The rows of a group lie close to one hidden flat surface of 11 dimensions, which passes through zero. Surfaces can cross.
Some rows, each with its group after it:
[ -3  11   1 -24  19 -17 -15  -1 -13  20 -25   0  -6   6  -6  16   1] -> (1)
[ -6  29 -46  36  20 -13   2  13  13 -20  37   5  43   0  36  26   7] -> (3)
[ 37  38   4  13  10 -17   8  30  17  50  20  15  -6 -16 -13  28 -22] -> (1)
[-37 -11  -8 -37 -16  -7  -6 -37  15 -16 -14  -3  53  -7  -3 -25  -7] -> (2)
[ 24  -6  17   5   3  -1   6  37 -24  28 -43   5   5   9  -2  -8  -5] -> (2)
[ 36  31 -20  32 -15  31   1 -16  27 -32  -2   3 -34  16   6 -24  11] -> (1)
[ -5  17  32 -14  10  21 -10 -32  59   2  15  42  14   1   1  -8  18] -> (1)
[ 13  26  11  -7 -28 -12  34  10   4  11 -28 -18  22  26 -28  30 -15] -> (0)
[ 14  27   5  15 -41 -32  46  45  11  -6   5  -8  46  19  17  13  -7] -> (0)
[ 18  34  28 -56 -27  16   7  12   2   7   6 -19  -2 -30 -19 -19  -1] -> (0)
[ 23  24  -6 -18  -5  29  25  37   8  52   1  36  -4  -5 -13 -23  23] -> (0)
[-15 -14 -29  30  19  12  -3  -1 -10  23  24  19 -48 -12 -22   1 -17] -> (2)
[-15 -21  15  -4   9   4  15  23 -23  38  -5  22  11   3 -21  14  12] -> (3)
[-43  44  -8  -2  12  32   1  34 -26 -36  -9  30  51   8 -34  -1   4] -> (3)
[-17 -10  51 -10  19  59  13  16  22   4  -5   3  22   4 -12  36  -3] -> (2)
[ -8  -8  -8   1 -15   0 -20  16  32 -33   4  29   1   4  40   9  14] -> (0)
[-15 -31  -5  17  14  -2 -34  -6 -11 -10   5  11 -11 -17  -1  13 -11] -> (1)
[  1  10   6   0   0 -22 -33   1 -30 -62 -21 -43  -6   0  16   7 -15] -> (2)
[-30 -57  23 -37   1 -25  18  -2 -15  51 -22 -13 -30   7  -4  14 -13] -> (3)
[ 11   7   1  20 -25 -34   5  20 -30  -3   1 -10 -10  -7 -12 -23 -22] -> (3)
[-30 -18 -19 -39 -10  22  14  14  20 -16 -25  -9  23  17  37  11   8] -> (2)
[ -3   9   8 -33 -42  56  54  47  12 -30  -9 -32  40   7  18  -5  13] -> (1)
[  5  -3  24  -8  -5   8 -20   2  15   0  -2  34   6  -5  -4  -3  19] -> (1)
[ 19  39   0 -26   1  14  -9  32  19   6 -27  13  -9   9  -1  33   0] -> (1)
[ 30   1  69 -16 -19   3 -18 -22 -26 -17 -30 -22 -10   0 -41 -22   7] -> (3)
[-34  -1 -17  20  15  79  22  -8  63  -9  27  24  -4  -9   2 -11 -32] -> (0)
[ 26  45 -22  18  14  -7  12 -19  11  -9  37 -23  -5  10  20   9  19] -> (0)
[ 11 -19  22 -36 -12  11  24  -5 -13   9  -8 -24   9  15  17 -18  48] -> (3)
[-10  45 -20   1 -22  -6  22  36 -21 -28  17  21  13  20   6 -13  44] -> (3)
[ 11   2  -2  -2 -11  42  10 -23  42 -14  17   7 -40  15  15  -8  29] -> (3)
[ -4 -48  -1  20 -19  30  17  -1  11  13  68   1 -40 -34  -6  -2   6] -> (2)
[ 12  -7  33  22 -29  22  14  22 -10 -18   3 -14  26 -34 -19 -46 -40] -> (0)
[ 48  27  19  37  -5 -12   2   6 -20 -39   0 -44  -4   4  17 -19  -9] -> (2)
[ 33  47  17  16  33 -17 -30 -38  37  33   6  51 -19   3 -20  -1   4] -> (1)
[-22 -11   9 -34  -1  -1  -2  -6 -12   4 -50  -4   6   9  -7 -28 -19] -> (1)
[ -9 -10   2 -12 -12 -26   0 -34  -2  -5  57   0  19 -14   0  -1  43] -> (2)
[-22  -9  -1 -34 -14 -28 -21  14   3 -18 -25   3  17   0  15  32  -7] -> (2)
[  1  31 -23 -15   9  33 -16   1   5 -12  -3 -26 -31 -24 -30  29 -48] -> (0)
[ 49  22   3  11 -42 -19  13  -4  16  16  -4 -17 -40 -19 -20 -47 -49] -> (3)
[ -1   7   2  -1  14 -25  -7  43 -49  37 -38  21  24   3 -39  23 -12] -> (0)
[ 20  30  -6  27  38 -23 -11 -45 -28   8   2  -6 -10  26 -16   1  31] -> (1)
[ -8  13  -4 -10 -20  26  37 -13  37 -23 -21 -23  16  38   2  25  -2] -> (0)
[ 10  -9  14  -2  14  28 -10 -20 -14  -9 -40  -6   2   4  -3 -52   2] -> (1)
[ -2  26   5  26  34 -10 -11 -19  19  -6  42  -1  20  -7   4  37 -11] -> (1)
[-15 -11  19 -15  -9  37  -2 -26  33  17  26  16 -34 -32 -41 -11 -30] -> (2)
[ -3  18  -8  22  13   1  26   5  -2   9  -1  -5  39   9  -3  -6 -11] -> (2)
[-11  26  -7 -27  12  -7 -14  -5 -10   0  31 -37 -18 -42  -9   8 -33] -> (0)
[  9  -4  13 -14  20 -32 -33 -26  -8  -2 -18 -19  23  -4   9  14  -3] -> (3)
[ 28 -21  20  -1 -14  25 -19  -1 -21  -3 -46 -27  13 -38 -28 -48 -45] -> (3)
[ -5 -13 -24  23   4 -16 -10  14 -25 -13  43 -12 -44  -9   9  25   6] -> (2)
[ -4 -10   3  59  -2  16  11 -10  18 -16  21   9  13  -4   4 -22 -26] -> (0)
[  0   4  36  26  -1 -26  30 -14 -10   3  30 -14 -10  21 -11  12   7] -> (3)

New rows. What belongs after each?
[-27  -3   0  -1 -23  29   2  14  26 -61 -14 -10  12   2  13   3 -31] -> (1)
[ 11  12   2  -1  -3 -31   8  22 -27   5  10 -17  15   0  -2  23   5] -> (1)
[-26 -26 -11  15  -8  40  37 -10  20  -5  44 -16  10 -15   5 -10 -12] -> (2)
[ 11  -8   8  -7   7  -8   1 -22  41  36  14  19 -41  10   2  30   7] -> (3)
[ -5  -7  10 -15   0  24  40 -10  25  38   0  28   9  22  -2 -17  33] -> (0)
[ 23  53  13 -31 -12  38  -1  59   0 -22 -57   7  18  22 -12  30   9] -> (1)
[-27   7 -35   4  31 -39 -55 -16 -46 -31 -43  -1  -3   9  -4  -2 -13] -> (2)
[ -2  18 -29  61  21 -11  -4  19 -26  -1  23  30  18  -8 -15  -3 -10] -> (3)
[-13  15   1  -3  30  20 -15 -22  20  -5  17  17  -3  -1  -3  12  12] -> (0)
[  7  24 -50  25 -48 -60  23  -1  -2 -14  31 -35  -5 -22  11 -40 -54] -> (2)
[  3  -7  -2  31  13 -16 -11 -21 -27  13  30   8 -12 -17 -24 -16   6] -> (2)
[-11   4 -31   6  14 -34 -27 -12 -45   0 -36  -3  -4 -10 -10 -51 -30] -> (3)
[ 41 -36  51  53  -4  25   1  16  25  -7  26   2  27 -13  17  20   5] -> (2)
[ 18 -22  29  -4  -7 -25  -1  -3   1  24   4  -5 -20   2  -2  19   8] -> (3)
[  0  29   8  -7  32  14  11 -23   9   9   0 -16  23  12   1   0  -1] -> (1)
[-27 -33   4 -15 -17 -38   0  -7   0 -21  -5 -42 -31   5  26  20 -31] -> (3)
[-21  34  -1 -17   6 -75 -22  -6 -50 -11  19 -11  14  -5 -21  26   6] -> (2)
[ 33  12  -8   3  31  -2 -45 -33  16  37 -10  43 -17  -7 -15  -4  20] -> (3)
[-15 -29  10 -28  -3 -42  10   0 -27  30  -3 -27  17 -15  12 -14 -10] -> (1)
[ -3  27 -23  57  26 -46   7  11 -23   7   5   7  41  11  -9  12 -29] -> (2)
[-30  14  19 -36  11 -47 -38   4 -19   3  12  20  -1   0 -21  64  18] -> (2)
[ 54 -21   1  36  -2   7  21  47   7  30 -30  20  16  24  37   0  28] -> (2)
[-10  -1  36 -14  -6  14  -9  14 -13 -18  -2 -28 -22 -20 -23  12 -37] -> (2)
[-13 -20   4 -12 -15  -5 -23   4  15 -17   6   5 -21 -19   9   0 -16] -> (0)
[ 12   5  24  -8   6  24  10 -48   6  14   4   7  33  -1 -20 -48  29] -> (2)
[ 16   2  24 -31  -9  -2  -2  -6  -4   7 -26   2  17  10   6 -16  34] -> (2)
[-18   1   2  -7  16  24 -29  48 -11  -7  -4  42  20 -28  -3  -4  -7] -> (0)
[ -4 -10 -17  -7  19   9 -19  28 -24  25  -5  25 -17 -22  -4  -7   1] -> (0)
[ 16  -1   0  33   5   1  13   4 -25   0  21   1  17   4   2 -14  26] -> (3)
[-22  18  15  -6  -7 -24   7  -7 -20 -27   8  -6 -21  27  -1   2  23] -> (3)
[-12 -34 -14  29  45 -51 -48 -24 -38  29  -7   2 -30 -24 -15   4 -47] -> (1)
[ 38  13   0  -4 -10  26 -19  -4  37  -8  -4   2  14 -23   1   3  -9] -> (3)
[ 41   1  31  36   4  -8  -9 -15 -29 -16  22  -6  27  -7   0 -35  50] -> (1)
[ 16  21  -2 -28  -8  13 -21   4  11 -16 -20  -3  38 -16   4  -2   6] -> (3)
[ 18  44  -2   0  37  16  20  15  10  25  -3 -32  15  -5   1  22 -35] -> (1)
[-14  16  14 -26  15  10   8  -5 -17  -3   9 -25  24 -11  -9  -4   0] -> (0)
[ 19 -47 -13  13 -10 -17 -21 -17  27  -1  12 -13 -62  -7  38  19  -7] -> (3)
[-38  15 -26 -11  17  23 -11 -12  26 -43   3 -20  -2   7  15  46 -19] -> (0)
[ -3 -12  14  -2 -12  -1  25   7 -27   3  -6 -24   4   4  -3 -25  -4] -> (3)
[-14   0 -20   6  30  61 -19 -32   5  -5 -29  17 -13 -10 -25 -44 -24] -> (3)
[ 22  44 -20  -4 -21  -6  13  -2  21 -24 -18 -25 -13  16  25 -24 -13] -> (2)
[-34  -9  13 -15  15   9 -12  15 -35  13 -24  39 -10  12 -37   5  14] -> (3)
[ 14   7 -12  17  -3  -2  -4   8   9  -6 -35  19   1  35  -4  32  11] -> (0)
[-52  -9  19 -17  37  57   5 -32  37  -6  10  31  29   8  -4  -1  10] -> (0)
[  2   7   8  13  -8 -70  -1 -17  21 -15  32 -36 -18   5  28  43 -23] -> (3)
[ 53  31  -2  13 -34 -46  17  63  16  28 -42   5  -6  10  17   6 -42] -> (2)
[ 30  22  36  37  24  16   8  -2  34  33  10  39  21  11 -24  19   4] -> (2)
[  3   9  14  -3   6   6  -9 -23  11 -20  25  -4   7 -10  16 -19  24] -> (0)
[-20 -35   0  -2 -10  47  10  -3  14  -7 -18  -2  -7  -5  -6 -24 -21] -> (0)
[ 57  45   3  17   4   1 -25  40   9 -21 -12 -18  -5 -17  19  25 -24] -> (1)
[ -5   7  32 -25  -5 -15 -58  17  -1 -37  30  13   2 -53   7  -9 -12] -> (0)
[ 22  40 -24 -24  -2 -47 -24  21  -7  11   7  -5 -32  -9  -2  45   0] -> (0)
[-27  23 -16   7   5   5   2  10   1 -20   5  14   3  24 -19  57   9] -> (1)
[ -5   4  -1  20  -1 -22  19  -9 -30 -13  19  -8 -15  23  15 -26  31] -> (3)
